Every row belongs to one group in each of 4 separate groupings. Each group adds its own fixed numbers to the row, and there is some noise. The rows also spread widely along 16 directions, which tell nothing about the answers.
(in the rows, 128 means zero)
Known rows, each followed by its group in each grouping:
[112 104 173 120 116 141  91 150 123 178 100 134 154 143 126  99 162 141
 161 105 127 179 201 198 128 129 160 107 108 164  76 124 134 103]
Sot C (3) q92
[111  80 137 126 118  74  94 149 114 176  68 114 146 158 116  98 142 144
 134  93 123 160 153 154  89 109 169 122  71 143 123 153 157  74]
rusuz Q (0) q53
[105 171 175 122  95 155 130 111 136  66 161 141 156 135 103  87 162 185
 167 186 139  86 117 177  86 106 150 112 150 146 164 177  60  59]
Sot C (2) q874
[161 147 125 125 109 158 112 110 103 130 152 169 166 181 134 134 103  56
 196 131 112 108 107 109 125 105 124 154 114  74 177 154 104 118]
Vufel X (4) q53
[132 129  85 158 137 148 148 108 144 142  84 147 121 116  92 150 102  94
 123 114 143 134 105 126 118 100 139 115 130 124 115 121  93 103]
peba Q (4) q92
[131 153 202 101 119 155  82 128 142 122 121 135 196 149 164 160 128 118
 215  97  98 156 109 134 138 162 135 101 159 132 156 177 124 131]
Vufel X (1) q874
[135 142 136 145 112 115 176 125 143 133 126 142 106 154 161  95 155 149
 147 180 139 101 161 151 130 134 141 164 135  90 146 136 137 116]
bodom C (2) q92
[154 100  61 118 121  78 134 117 166 158  68 121 150 111  78  64 122 168
  94  28  90 151 160 174 141  95 111 141 173 182  39 109 125 151]
bodom C (0) q53
[182 117 128 133  73  96  43 119 137 134 133 139 157 153  92 127 106 102
 148 133 106 152  72  82 162 128 110  99  76  91 188 178 151  95]
rusuz X (3) q53
[151 128 150 176 129 143  96 106 130 145 118 114 167 162 179 142 128 163
 104 119 125 118 119  84  90  92 120 115 130 157 180 127 124 111]
peba X (1) q92
[123 137 133  89 147 159 121 145  91  95 109  97 184 188 102 110 109 160
 116 135  64 109 148 162  83 122 122 141 122 187  91 106 117 141]
peba X (4) q874
[125 129  95 151 152 145 159  90  98 122 108 151 133 153  89  99 117 138
 127 174 142 102 161 160  72  96 106 166 114 142  99 111  89  75]
peba C (4) q92
[136 116 139 152  94 121  95 113 107 114 155 166 127 144 109 105 136  91
 169 157 139 129 120 121 108 119 129 121 101 103 165 167 144  94]
bodom X (2) q92
[172 176 120 141 127 114 143 100 141 119 113 126 161 161 159 136 108 152
 123 130 116  91  94  92 134 115 125 137 159 112 154 131  81 111]
rusuz Q (4) q874
[159 136  62 151  79  68 180 140 197 131  72 136 125 125  90  78 128 176
 126 126 101 123 154 156 141 120 146 133 159  91 101 152 133 148]
rusuz X (4) q53
[121 133 147  65 155 134 159 149 166 131  88 100 106  93 102 126 150 147
 101 106 137 129  82 144 177 154 141 107 136 140 136 114 107  95]
peba X (3) q874
[152 136 115 148 107 183 137  96 139 108 120 119 190 162 147 128 103 168
 111  88  62 117 139 129 134 102 106 126 169 184  94  98 140 204]
Vufel C (0) q92
[128 144 137 128 107 125 123 111 117 159 117 136 173 174 146  84 132 174
 120 120 120 141 196 170 122 117 143 131  97 160  82  99 106 106]
rusuz C (0) q92
[134 140 160 149  84 131 113 104 135  35 190 163 126  86 108  99 151 137
 135 127 127 120  79 125 118 140 126  58 196 161 123 163 137 154]
peba X (0) q874
[124 117 131 142 109 112 166 151 153  86  98 117  93  82 102 126 167 142
  90 103 151  89  57 109 110 118 187  68 155 115 175 131 122  94]
Vufel X (2) q53
[147 140 124 157  82 145 174 126 111 127 118 154 139 148 141 111 148 127
 136 125 131  91 160 147 133  97 173 132 123  94 114  95 114 132]
rusuz C (3) q92
[150 139 103 121 112 161 121 149 195 130 121 128 128 112 113 132 116  97
 132  77 101 152  98 148 171 130 132 105 196 140 112 138 111 176]
Vufel C (2) q53
[155 125 128 118  86 102 116  92  85  97 114 147 185 171 101 111 100 133
 161 129  72 126 127 127 141 153 112 134  78 105 112 127 168 140]
rusuz C (3) q53
[125 112 156 116 154 106 133 122  93 127  74 140 154 125 136 140 136  97
 176  71 126 138 113 128  86 147 149 127 143 115 124 130 137 108]
peba X (3) q53
[117 110 164  95 152 126  45 144 100 141 143 100 149 178 146 127 108 104
 124 113 103 167 110 132 105 154 121 116  93 166 133 141 149 121]
rusuz C (3) q874
[ 52 143 109 106 145 187 142 103 163 140 101 144 159 128 105 135  88 108
 160  98 124 185 144 210  93 140 145 112 108 163  91 137  87 130]
rusuz C (1) q874
[178 135 136 134 148 144  91 128 151 161  89 117 157 132 107 106 148 173
 106 106 117 149 175 157 146 107  91 123 203 199  62 104  82 105]
bodom X (3) q92
[ 82 122  70  83 150 183 167 163 169  99  83 104 116 141  57 127  93 103
 135 129  77 130 113 203 104 125 139 145 145 152  94 139 116 154]
Vufel C (0) q92
[120 142 134 192 131  80 133 108 125 108  99 140 121 135 173 152 115 126
 124 140 138 154 116  98  75 176 155  86 146 115 109 127 158 137]
peba Q (0) q92
[164 124 138 169 108 138  86 175 144 128  93 134 126 105 115 151 154  94
 141  70 129 144 121 141 124 114 170  65 216 143  83 130 104 135]
Vufel C (1) q53
[136 127 131 114  99 167  73 132 156 144 110 137 170 145  79 141 108 106
 178 135 104 162 117 148 150 114 117 114  90 131 153 171 117  96]
peba X (1) q92
[138 119 171 154 103 175 136 117  69 108 150 149 169 160 197 138 137  93
 158  67 104 101 140 119 106 108 163 117 149 131 126  97 155 191]
rusuz C (3) q92
[153 142 152 137  99 156  87 136 154 124 136 130 138 127  88 114 154 152
 129 161 145 125 112 142 142  99 130  98 143 145 150 159  80  65]
rusuz X (3) q874
[169 140 108 160  92 122 123  96 122 110 172 170 151 150 147  85 126 113
 157 107 114 100 134 127 116  83 109 157 172 123 122 147 118 157]
peba C (0) q92
[107 126 139 142 147 155 150  85 121 133 132 154 139 123 180 132 123  95
 150  71 145 138 119 131  85 124 137 125 157 145 129 118 124 150]
peba C (0) q53

New rows, each followed by its group in each grouping:
[172 160 148 163 108 209  81 125  86 124 130 154 175 196 120 172 113  78
 181 187 121  97 130 118 120  88 125 137 112 106 150 126  74  76]
Vufel C (1) q92
[157 148  90 145  79 126 161 116 159  78 114 138 136 108  76 105 121 159
  95 121 108  98  96 124 154 110 135  96 147 125 125 118 109 132]
rusuz X (2) q92
[141 143 115 117 130 141 139 123 129 146  87 128 157 164 132 132 112 120
 140 112 106 130 137 141 127 128 137 140 131 123 106 108 108 122]
Vufel C (0) q53
[171 106 115 133  98 164 136 142 166 171 119 120 112 144 130 110 154 128
 120 125 124  96 127 136 187  68 121 158 130 116 173 134 130 128]
bodom C (1) q53
[130 127 114 107 127 108 129 158 174 159  58  89 163 151 124 113 121 181
 110  87  86 152 145 156 131 128 144 129 133 150 108 131 131 135]
rusuz X (3) q874
[138 148 145 151 122 158 115 119 141 142 154 149 122 148 160 122 136 111
 135 144 148 138 143 137 128 124 132 116 157 137 120 124 102 122]
Vufel C (0) q92
[151 109 129 145 122  90 129  90 108 135 116 133 148 156 146 109 120 153
 126 130 112 123 133 104 124 136 106 145  93 123 139 127 174 126]
peba C (4) q92
[ 89 100 166  62 152 123 102 154 132 156  91  86 159 159 130  93 141 169
 129  92  96 161 153 188 102 141 145 132  98 191 112 137 146 112]
peba C (0) q53
[136 141 138 130 117 115 135 116 143 126  92 122 172 157 131 101 128 186
 133 133  98 137 158 153 113 145 127 128 136 148 114 133 132 128]
rusuz X (2) q53
[ 84 144 175 117 171 239 137  83 135 120 115 127 171 147 149 163 112 128
 158 143 138 137 106 146  79 129 114 125 131 173 179 135  82  98]
rusuz X (2) q53
[160 150  79 172  57 163 113 113 161 108 169 146 148 178  98  98 108 134
 133 183  95  91 123 131 113  64 114 140 119 105 183 168 108 141]
bodom X (1) q53
[166 125 127 134 137 151 122 179 127 148  86 121 102 126 106 149 154  86
 122 124 144 105 109 135 156  92 153 125 161 124 111 114  88  89]
peba Q (1) q874
[121 114 151 121 145 167 139 125  87 109 139 132 114 162 156 139 125  77
 142 149 123 102 108 126 114 144 127 141 112 114 152 115 152 141]
rusuz C (1) q53
[124  48 125 130 116 146 133 116  63 104 129 141 135 130  95 106 133  94
 128  76 101 101 110 117 104  86 127 129  78 149 144 119 207 154]
peba X (4) q92
[131 101 119 109 159 138  88 130  99 159 105 125 147 160 111 108 115 105
 126 104 108 163 159 163 114 122 102 151 114 179  63 107 138 124]
peba C (0) q874
[151 131  72 116 132 123 145 131 165 181 115 141 100 137 114 109 116  84
 119 108 139 129 120 139 167 102 121 165 125  93 131 120  94 108]
Vufel C (3) q92
[167 200 137  99 142 200 104 125 145 133 163 127 162 193 129 122 110 130
 125 188 115 109 133 140 148 115  98 142 155 143 141 117  30  99]
Vufel X (4) q53
[119 104 146 131 159 103 141 100 101 106  95 134 140 136 129 127 126 132
 151 116 122 118 111 113  78 145 119 132 132 129 147 145 158 103]
Vufel X (4) q92
[123 172 132 117  55 142  92 140 139 133 122 135 183 191 110 146  93 111
 153 164  86 162 135 138 150 159 178  76  22  81 153 130 125 121]
bodom X (1) q53
[141  87 134 199 126 151 116 150  84 142  74 143 104 132  88 151 158 101
 114 163 164 126 148 119  90 103 160  90 103 125 104 103 146  70]
Vufel X (4) q874
[131 147 153 146 121 151 141 175 132  91 112 141 103 127  85 104 177 146
 151 186 142 106 173 201  97 126 167 100 201 144  66 139  82  88]
Vufel C (4) q92
[129 152 157 117 121 134 167 129 101 103  88 121 155 147 136 129 141 160
 111 128 109 108 141 143 131 160 166 101 121 133  92  71 123 123]
Vufel C (2) q53
[147 142 179 121 129 101 140 123 148 122 111 124 116 108 166 139 161 142
 144 117 157 114  74 103 141 154 151 107 160  97 185 147 115  87]
peba C (3) q53
[111 127 124  59 184 160 118 136 140 121 133 122 105 127  83 112 111  83
 143 126 118 134  95 173 140 134 102 140 161 166 111 144  80 106]
Sot Q (4) q92
[163 181 152 147  34  95  91 167 124 106 127 137 195 165 128 120 141 152
 157 106 102 112 131 131 119 107 220  65 117  97 128 147  85 107]
peba C (4) q874
[133 168  65 169 130  98 170  67 145 104 103 153 142 148 131 133  70 122
 134 146 113 125 109 112  90 147 115 141 137  83 122 120 108 136]
Sot C (3) q92
[172 127 153 124 124  33  74 130 117 141  96  97 161 160 163 116 129 170
 103  82 107 134 101  75 125 146 137 104 123 134 141 129 146  89]
Vufel C (0) q92
[133 128  82 120 163 103 148 126 226 139  75 100  79  71  59  94 141 188
  76 135 160 135  91 168 142 115  95 131 200 165 116 162  65  59]
rusuz C (3) q874
[138 147 123 119 128  83 190 113 127 155  90 121 154 185 200 119 118 146
 146 122 118  87 122  97 114 126 153 185  91  51 204 129 135 111]
rusuz X (3) q92
[160 141 165 157 108 111 138  82  74  44 114 171 182 142 134 128 125 137
 202 142  80 104 137 119 105 169 102 121 181 118  90 132 165 162]
Sot X (1) q92
[124 153 117 126 129 135 127 111 185 157 133 114 125 140 139 110 124 156
  88 136 144 138 108 127 121 117 131 114 122 133 179 135  86  96]
bodom X (3) q53
[101 103 146 126 150 143 137 128 146 137  81  89 121 109 151 164 135 139
  84  65 137 123  65 102 112 119 162  86 120 156 180 117 136 111]
bodom C (1) q874
[121 113 150 133  97 106 125 118 126 136 103 147 171 125 140 114 136 135
 159  64 117 155 138 134 117 132 162 100 108 133 129 135 157 131]
peba X (2) q92
[111 130 140  96 153 132  94 116 111 145 114 128 171 151 112  97 123 136
 135  90 127 141 141 164  81 108 129 128 120 172 122 135  75  73]
rusuz X (1) q53
[ 95 107 114 104 146 126 147 109 121 130  95 136 156 150 116 105 106 118
 178  96  95 131 140 170  84 121 129 162 119 136 120 153 139 130]
Sot C (4) q92
[149 128 123 117 131 122 102 160 149 137 125 119 121 147 135 121 130  99
 131 108 121 123  98 115 124 107 138 129 156 122 160 152 115 112]
Vufel X (0) q92
[118  87 143 126 140 161 120 147  92 137  92 108 135 153 110 122 145 129
 111 111 108 128 155 164 103 109 143 126 111 172  92  97 154 126]
bodom C (3) q874
[121 105 161  98 137 169 148 124 102 143 110 131 133 144 125 120 148 124
 124 131 117 131 155 155 161 150 120 123  93 147 111  85 156 131]
Vufel X (1) q53
[108 101 107  90 160 141 158 102 112 148  96 125 153 149 120  97 113 131
 113  77  96 139 152 158 113 126 109 154 112 168  88  89 148 151]
Vufel X (0) q53
[ 95 116 164 157 126 161  91 133 161 164 130 131 136 130 166 130 145 122
 150  90 152 169 139 157  78 105 165  97 150 166 157 164 115 111]
bodom C (2) q92
[145 147 130 134 128 147 159 117 188 158  90  99 161 154 169 115 133 202
 114 110 114 112 141 142 127  99 133 145 166 150 156 134  94 128]
rusuz C (4) q53
[161 175 138 166 118  93 144 136 104  65  68 108 181 205 164 151 104 167
 161 180  70  84 123 104  54 163 151 145 161  88 138 140 135 133]
rusuz C (2) q53
[117 127 136 157 127 193 118 119 142 121 135 143 126 132 118 155 122  95
 140 140 143 130  98 120  98 106 140  93 135 136 170 148 110 110]
Vufel X (4) q92
[102 129 145 119 117 127 100 111 133 127 115 135 165 138 101 106 127 158
 154 129 122 151 145 174  97 128 133 112 102 161 119 155 111  84]
peba C (1) q92
[121 112 155 155  91 150 124 163 109  97 108 108 159 157 123 117 157 166
 129 126 100  89 130 139  69  81 189  93 129 148 155 142 138 122]
Sot X (4) q874
[134 111 112 130 135 133 166 129 149 138  47 119 126 115  93 138 138 140
 124 113 128 116 116 132 132 111 140 133 127 123 142 119 125  87]
bodom X (2) q92
[141 101  99 144 171 155 106 106 151 136 154 137  68 111  94  99 128  98
  94 161 156 134 104 130 126 108  59 143 169 161 133 137 115 106]
Sot X (3) q92
[120 160 133 126 147 157 152  98 130 100 139 121 159 164 162 113 116 161
 121 131 103 101 128 143  91 123 114 147 171 166 119 118 103 149]
Vufel C (0) q874
[111 158 221 127 133 185  91  86 124 146 144 136 197 174 200 149 129 159
 167 133 121 170 159 134 116 163 126  94 119 173 144 133 127 133]
bodom X (4) q874
[139 107 104 142 132 112 169 138 136 116  69 148 125 102 109 128 138 100
 161  72 120 118 112 135 112 117 145 137 187 110 109 139 141 139]
Vufel X (2) q874
[149 121 139 129 105 120  80 160 137 126 110 116 139 127 100 136 132 117
 117 104 116 144  96 114 134 124 151  80 123 134 140 137 127 105]
peba X (3) q92
[146 144  98 174 126  94 125  95 111 124  81 124 173 154 129 140  98 153
 105 106 112 117 106  96  72 103 137 125 122 131 124 115 108 106]
peba Q (3) q874
[170 176 143  92  99 147 128 179 218 181 122 105 164 182 206 130 131 130
 185 100  90 121 118 135 187 110 154 171 180  77 203 184  95 162]
rusuz X (3) q874
[152 136 122 145 122  89 100 105 137 122 121 144 124 117 112 117 121 129
 110 130 142 146 102 105 142 149 109  96 129 126 123 133 120  97]
rusuz X (1) q874
[118 141 124 153 149 132 156 145 148 131 101 127  99 160 121  98 152 166
 114 217 145 117 176 169  77 129 132 148 152 135 108 130 109  82]
Vufel X (0) q92
[144 123 173 107 134 196 130 147  81 134 126 139 109 138 137 162 156  58
 131 129 153 107 102 117 177 126 156 111 108 115 130  78 118 100]
Vufel C (0) q874
[ 71 115  97 123 134 110 166 146 183 191  59  92 128 153 165 120 118 153
 101  80 134 151 134 155  75 109 201 129  78 120 167 134 125 107]
rusuz C (0) q53
[108 114 135 115 144 149 128 104 130 103 105 140 134  97  78 128 131 116
 144 101 133 137  91 148 107 123 121 107 146 152 128 146 113  96]
bodom X (3) q874
[114 124  71 146 166 170 165  91 124 111  97 147 129 152 101 151  79  68
 164 137 113 112  96 139  64 112 100 178 149 104 136 139 112 133]
Vufel C (3) q53
[221 122 106 173 127  77  73 166 149 196  92 106 132 202 188 131 115 111
 131 131  87 144 153  87 149 133 101 175 168  87 124 135 171 165]
Vufel C (3) q53
[117 170 117 132 127 142 132 116 170 140 120 160 171 164 186 153  90  60
 235  84 109 142 108 136  76 126 151 156 176  70 186 194  89 155]
bodom X (1) q53
[181 167 139 170  33 152 189  91 148  69 136 180 150  98 107 121 162 150
 162 138 135  56  90 101 173  90 165  82 163  64 179 136  93 120]
Sot X (4) q53
[128 166 112  95 127 119 155 120 170 130  94 134 156 145 130 124 104 129
 177 114 107 126 123 162 142 141 133 155 148 100 134 156  83 114]
rusuz C (1) q92
[107 114 126 125 127 150 112 135 153 150 126 150 116 113 109 128 135  80
 158 105 150 152 108 151 120 111 143 111 128 122 150 165 111  98]
Vufel X (1) q874
[111 119 130 143 128 124 134  98 146 110  95 138 149 124 114 135 115 141
 156 124 113 140 111 131  97 142 118 112 131 131 147 160 148 117]
Vufel X (1) q92
[118  98 128 157 152 143 142 130 121 172 136 130 111 162 196 110 143 110
 114 114 137 124 157 130  92 106 127 160 135 138 144 120 166 159]
Vufel X (1) q874
[124 156 132 151 112  90  99 130 145 117 111 106 137 145 127 132 117 172
  80 159 128 145 108 115 105 159 154  72  94 139 132 123 120  93]
peba C (1) q874
